There are 9 hidden switches. A switch that is on adds its own fixed numbers to the row, and there is some noise. The rows also spread widely along 12 directions, which tell nothing about the answers.
Known rows, each followed by its switches (1 for on, 0 for off):
 .23 -.21  .27 -.29  .01  .11  .10  .08 -.18  .07 -.19  .23 -.05 -.25 -.03 -.08  .09 -.40 -.14 -.10 -.02  .11  .01 -.15 -.47  .12  .25  .11 => 0 1 0 0 1 0 1 0 1
-.17  .02 -.01  .00  .04  .15 -.11  .16  .28  .01 -.05  .13  .07  .12  .17 -.08 -.08 -.15 -.03 -.02 -.01  .17  .06  .19 -.20 -.03  .07 -.21 => 1 1 0 0 1 1 0 1 0
 .00 -.30 -.42  .22 -.35  .35 -.33  .12  .11 -.09 -.25  .34  .01  .15 -.04 -.15  .04 -.30  .13 -.14 -.06  .34  .20  .35  .14 -.12  .02  .17 => 1 0 0 1 1 0 0 0 0
 .10  .04  .16 -.09 -.02  .26  .10  .04 -.15 -.05 -.38  .19  .19  .00 -.10 -.06  .06 -.15 -.03 -.01  .02  .20 -.34 -.19  .31  .06  .06  .09 => 0 1 0 0 0 0 1 0 0
-.26  .08  .04  .13  .23  .29 -.07  .11 -.09 -.01 -.12  .01  .15  .31  .04 -.12  .04  .11  .16 -.11  .09  .11 -.30  .14  .34  .01  .10 -.23 => 1 1 0 0 0 1 0 0 1
 .05  .27 -.14  .42 -.32  .75  .01  .33  .13 -.25 -.26  .44  .32  .40  .12 -.12 -.05 -.47  .14 -.04 -.14  .34 -.31 -.02  .46  .17 -.13  .37 => 0 1 1 0 0 0 1 1 1
-.05  .27  .28 -.09  .11 -.08  .36 -.02  .19  .03 -.04  .00  .19 -.28  .18 -.14 -.38 -.07 -.11 -.05 -.18  .10 -.09 -.19  .02 -.07 -.08 -.24 => 1 0 0 0 0 0 0 0 0
-.35 -.04 -.27  .11  .17  .45 -.25  .02 -.05 -.02 -.30  .08 -.02  .32  .06 -.14  .06  .27  .01  .09  .13  .03 -.07  .26  .09 -.05  .07 -.10 => 1 1 0 0 0 1 0 1 1
-.07 -.35 -.27 -.26 -.15  .38 -.29 -.11 -.23  .34 -.75  .32 -.20 -.41 -.01 -.33  .12 -.28 -.24  .00  .12  .53  .18  .39 -.02 -.15  .29  .07 => 1 1 0 1 0 0 0 0 0
-.03 -.17  .14 -.02  .21  .66 -.28  .14 -.21  .02  .00  .29  .08  .30  .34  .11  .15 -.02 -.30 -.03  .11 -.02 -.13  .05 -.55  .64  .42 -.01 => 0 1 0 1 1 1 0 0 1
-.53  .28 -.16 -.06  .12  .25  .25 -.06  .17  .02 -.18  .00  .05 -.03  .10 -.03 -.19  .17 -.09  .03 -.04 -.05 -.03  .07 -.08 -.07 -.11 -.10 => 1 0 0 0 1 1 0 1 1
-.33  .14  .17  .04  .14  .19 -.01  .16  .06 -.13  .01 -.09  .33  .25 -.02 -.08  .15  .14  .15  .11  .19  .20 -.42  .08  .37  .04  .04 -.22 => 0 0 0 1 0 1 0 1 1
-.24 -.19  .10  .04 -.45  .09  .06  .23  .15 -.37  .44  .02  .24 -.07  .01  .01  .08 -.13  .14  .02 -.12  .14  .14 -.10 -.28  .10 -.05  .14 => 1 1 0 1 0 0 0 1 0
-.14 -.08  .19 -.36  .21 -.21  .11 -.22  .27  .08 -.06  .16 -.14  .32 -.15  .28  .20  .29 -.01 -.21  .23 -.13 -.06 -.05 -.19 -.05  .17 -.53 => 0 1 0 1 1 1 0 0 1
-.44  .02  .08 -.12 -.07  .53  .08 -.23 -.14 -.04 -.12  .12  .22 -.05  .03 -.06 -.07  .31 -.22  .17  .07 -.02 -.11 -.03  .07  .27  .12  .00 => 1 0 0 0 1 1 0 1 1
-.29  .18  .07 -.12 -.03  .35  .11 -.09  .14  .22 -.29  .28  .15  .03  .05 -.04 -.04 -.17 -.12 -.07  .13  .20 -.17  .13  .17  .07  .11 -.17 => 1 0 0 0 1 1 1 0 1
-.31  .50 -.18  .14  .06  .51  .48 -.04  .01  .15 -.45  .30  .10  .07  .12 -.02 -.35 -.30  .11 -.48 -.26  .21 -.27  .00  .50 -.12 -.01 -.06 => 1 0 0 0 0 1 0 1 1
-.03  .10  .10  .12 -.01  .34  .08  .00 -.06 -.09 -.10  .17 -.01  .23  .05 -.07 -.16  .11 -.09  .01 -.06 -.20 -.04 -.10 -.25  .02 -.02  .10 => 1 1 1 0 0 1 1 0 0
-.21  .08  .01 -.09 -.07  .47  .26 -.32 -.22  .24 -.23  .21 -.23  .11 -.14  .21 -.07  .03 -.13 -.30  .04 -.27  .00  .00 -.19 -.03  .23  .06 => 0 1 0 0 0 1 1 1 0
 .15 -.35  .22 -.03 -.01  .21 -.12  .07 -.24 -.21 -.03  .10  .14 -.16  .04 -.28 -.01  .02 -.09  .08 -.09  .19  .00 -.12 -.09  .15  .14  .10 => 0 1 0 0 0 0 1 0 1
-.38 -.05  .02 -.13  .15  .05  .04  .00  .10  .05  .12 -.05 -.01 -.05  .07 -.06  .06  .20 -.08  .04  .13 -.19  .13  .10 -.55 -.02  .05 -.12 => 1 0 0 0 1 0 1 1 1
-.14 -.42 -.22  .13 -.27  .17 -.10 -.15 -.06 -.26  .17 -.03  .00 -.30  .09 -.25 -.27  .34 -.09  .07 -.29  .05  .45  .04 -.20 -.03 -.08  .15 => 0 0 0 0 0 0 0 0 1
 .00 -.04  .23 -.05  .11  .26  .04 -.12 -.16  .04 -.29  .09  .13  .00 -.07 -.17 -.20  .10 -.14  .03 -.01  .09 -.17  .02  .19 -.01  .10 -.09 => 0 1 0 0 1 1 1 0 0
 .28 -.22  .16  .22 -.03  .32 -.08  .04 -.18 -.08  .02  .33 -.11  .41 -.14 -.14 -.15 -.26  .28 -.44 -.09 -.06  .03  .07  .05 -.08  .32 -.11 => 1 1 0 0 0 1 0 1 1
-.16  .37  .04  .09  .34  .16 -.06  .43  .08  .02 -.16 -.24  .20  .18  .14 -.19  .03 -.20  .03  .21  .14 -.06 -.34  .17 -.14 -.08 -.14  .00 => 1 0 0 0 1 0 0 0 0

New rows, each followed by its switches (1 for on, 0 for off):
 .23  .07 -.24 -.18 -.06  .51 -.16  .06 -.01  .13 -.88  .39 -.05  .20 -.13  .02  .22 -.44 -.16  .09  .15  .24 -.29  .04  .22  .01  .07  .23 => 0 1 0 0 1 0 0 0 0
-.14 -.18 -.10 -.32  .20  .36 -.04 -.01 -.26  .08 -.34  .11 -.17 -.34  .26 -.08  .08  .07 -.42  .11 -.02 -.04  .12 -.10 -.75  .28  .21  .16 => 1 1 0 0 0 0 0 0 1
-.09 -.12  .22  .23  .22 -.16 -.12  .37  .01 -.30  .48 -.21  .14  .36 -.12 -.16  .20  .12  .43 -.08  .17 -.23 -.09  .05 -.25 -.17  .04 -.15 => 1 0 0 0 0 0 1 1 1
-.31  .09 -.19  .09 -.05  .10  .02  .28  .00 -.08  .00 -.31  .04 -.23  .07 -.27 -.12 -.19  .01  .19 -.09 -.05  .14  .20 -.41 -.25 -.21  .27 => 1 0 0 0 1 0 0 0 0
-.27  .10 -.18  .22 -.05  .44 -.04  .08  .13 -.09 -.15  .17  .18  .24  .07 -.15 -.16 -.06  .10 -.07 -.06  .17 -.06  .23  .29 -.03 -.03 -.05 => 1 0 0 0 1 1 0 1 1
-.12  .13  .05 -.09  .09  .48  .18 -.11 -.09  .07 -.32  .33  .02  .01  .11 -.07 -.19  .04 -.22 -.06 -.07 -.06 -.05 -.11 -.22  .17  .18  .03 => 1 0 1 0 1 1 0 1 1
-.03  .02 -.15  .00 -.07  .17  .13  .08  .19 -.26 -.04  .08  .02  .08  .04  .01 -.09 -.05 -.02  .04 -.14 -.13  .10 -.14 -.31 -.01 -.15  .18 => 0 0 0 0 1 0 0 1 1
-.17 -.21  .31 -.20  .02  .11  .23 -.08 -.19 -.12  .10  .08  .08 -.52  .23 -.27 -.35  .22 -.34  .06 -.32  .04  .26 -.24 -.61  .22  .12  .00 => 1 1 1 0 1 1 0 0 1
-.18 -.06  .23 -.03 -.33  .05  .24  .06  .15 -.32  .25  .17  .32  .11 -.14  .11  .10 -.12  .21 -.13 -.06  .16 -.14 -.19  .17  .10 -.04  .04 => 0 0 0 1 1 1 1 0 1
-.40  .19 -.30  .07  .03  .35  .18  .14  .12 -.10 -.17  .04  .02  .04  .17 -.02 -.13 -.04 -.02 -.04 -.12 -.04  .03  .03 -.24 -.01 -.17  .13 => 1 1 0 0 1 0 0 1 1
-.21 -.17  .14 -.08  .05  .18  .10  .05 -.20 -.06 -.04  .18  .16 -.04 -.05 -.05  .10 -.07  .12 -.30 -.02  .23 -.10  .05  .02  .08  .27 -.05 => 0 0 0 1 1 1 1 1 1
-.34 -.08 -.16  .11  .15  .17 -.08 -.22  .10 -.09  .01 -.07 -.04  .18  .05 -.08 -.15  .78 -.12  .13  .04 -.31  .20  .10 -.23 -.07 -.09 -.15 => 0 0 1 0 1 0 0 1 1
 .06  .13  .34 -.17  .29  .07  .17  .09 -.14  .07 -.02 -.03  .08  .09 -.02  .14  .09 -.08 -.03 -.18  .11 -.23 -.30 -.19 -.27  .14  .22 -.10 => 0 0 0 0 1 0 0 0 0
-.30  .07  .12  .02 -.38  .19  .20 -.03  .15 -.01 -.02  .31  .24  .02 -.13  .01 -.01 -.21  .21 -.25 -.02  .34 -.06  .10  .34 -.08  .10 -.09 => 1 0 1 1 1 1 0 1 0
 .03 -.11  .04 -.08 -.18  .39 -.17  .16 -.05 -.06 -.30  .09  .15 -.17  .05 -.27 -.06 -.34 -.20  .30 -.06  .33 -.02  .14 -.06  .07  .04  .23 => 0 1 0 0 1 1 0 0 0
 .02  .18  .00 -.13  .11  .15  .36  .15 -.26 -.08 -.32  .04 -.17  .03 -.13  .05  .00 -.31  .09 -.22 -.13 -.19 -.18 -.26 -.28 -.16  .01  .25 => 1 1 0 0 0 1 0 0 0
-.34  .18 -.24  .20  .03  .45  .06  .36 -.10 -.07 -.15  .09  .01  .15  .16 -.13  .04 -.25  .06 -.09 -.09  .01 -.04  .16 -.38 -.01 -.07  .32 => 1 1 1 0 1 1 1 0 1
-.35  .16 -.19 -.10  .33  .30  .10  .36 -.23 -.22 -.40 -.16  .33 -.26  .23 -.16  .17  .04 -.12  .21 -.09  .27 -.36 -.14  .02  .22 -.10  .27 => 0 0 0 0 1 0 0 0 1
 .00  .20  .27  .02  .04  .16  .24 -.02  .12  .11  .03  .15  .11  .04  .12  .00 -.25 -.20  .01 -.31 -.12  .09 -.13 -.08  .12  .06  .09 -.26 => 0 1 0 0 0 0 0 0 1
-.23 -.02 -.34  .04 -.05  .16  .10 -.01  .26 -.24 -.18  .40  .09  .36 -.02  .32  .10  .13  .16 -.37 -.14  .12 -.01 -.13  .21  .04  .03 -.13 => 1 0 0 0 1 1 0 1 0
-.29  .26 -.28 -.05  .25  .34 -.12  .14  .28  .02 -.39  .15 -.05  .48  .20  .17  .28  .22 -.13  .13  .19 -.03 -.23  .03 -.18  .11 -.05 -.13 => 0 1 1 0 0 1 0 0 1
-.15 -.05  .10 -.05  .07  .08  .02  .00  .09 -.06  .12 -.10 -.13  .28 -.12 -.03 -.04  .13  .03  .06  .11 -.33  .08  .12 -.41 -.14  .03 -.10 => 0 1 0 0 1 1 0 1 1
-.12  .00  .29 -.17  .12  .22  .42 -.20 -.45  .06 -.09 -.01 -.10 -.02 -.24  .12 -.13  .10 -.01 -.35 -.07 -.34 -.11 -.19 -.22 -.03  .27  .05 => 0 1 0 0 1 1 0 1 0
-.15 -.28 -.15  .11  .05  .26 -.23  .14  .02 -.07  .11  .13  .05  .09  .21 -.03  .04  .05 -.02 -.16 -.07  .13  .16  .17 -.28  .19  .15 -.07 => 0 1 0 0 1 0 0 0 1
-.65  .19  .10 -.01  .16  .42  .02  .16 -.13  .04  .07 -.10  .28 -.07  .21 -.15  .07  .21 -.09  .15  .12  .06 -.18  .16 -.21  .22  .14 -.02 => 1 0 1 0 1 1 0 1 1
 .14  .24  .21  .23  .16  .42 -.06  .43  .05  .06 -.16  .34  .28  .29  .28 -.11 -.01 -.51  .02 -.19 -.03  .31 -.36  .12 -.01  .22  .16  .00 => 0 0 1 1 1 1 1 0 0
-.26  .13 -.10  .17 -.02  .20 -.01  .57  .07 -.41  .31 -.24  .28  .13  .18  .09  .26 -.13  .15  .16 -.04 -.05 -.16 -.10 -.39  .15 -.12  .33 => 0 0 0 0 0 0 0 1 0
-.03 -.03 -.04 -.21 -.16  .29  .12  .06 -.02 -.10 -.26  .18 -.03 -.13  .00 -.08  .06 -.28 -.12  .09 -.05  .13 -.02 -.08 -.26  .03  .08  .21 => 0 0 0 1 0 1 0 1 1
-.32  .10 -.18 -.01  .29  .33  .02  .01 -.07  .07 -.32 -.02 -.13  .13  .05 -.15 -.14  .12 -.09  .03  .03 -.16  .01  .22 -.26 -.16  .03 -.06 => 1 1 0 0 1 1 0 1 1
 .05  .07 -.02 -.03 -.10  .33  .07 -.02  .06 -.26 -.29  .12  .11  .16 -.04 -.02 -.11  .06 -.21  .30 -.05 -.14 -.12 -.19 -.08  .06 -.19  .27 => 0 0 0 0 1 1 1 0 0
 .06 -.16  .03 -.30 -.25  .20 -.02  .09  .21 -.02  .00  .37 -.01 -.19  .18  .15  .19 -.35 -.24  .02  .00  .10  .19 -.19 -.66  .29  .23  .09 => 1 0 0 0 0 0 0 1 0
 .16 -.03  .00  .12  .10  .13 -.16  .28  .11 -.18 -.33  .22  .09  .31  .01 -.32  .02 -.16  .11  .08  .05  .16 -.14  .09 -.05 -.14 -.11  .04 => 1 1 1 1 1 0 1 0 1
-.04 -.01  .28 -.13  .32  .19  .03 -.10 -.17  .08 -.21  .18  .11  .09  .04 -.11 -.01  .29 -.11 -.08  .14 -.05 -.22 -.10 -.10  .15  .23 -.23 => 1 0 1 1 1 0 0 0 1
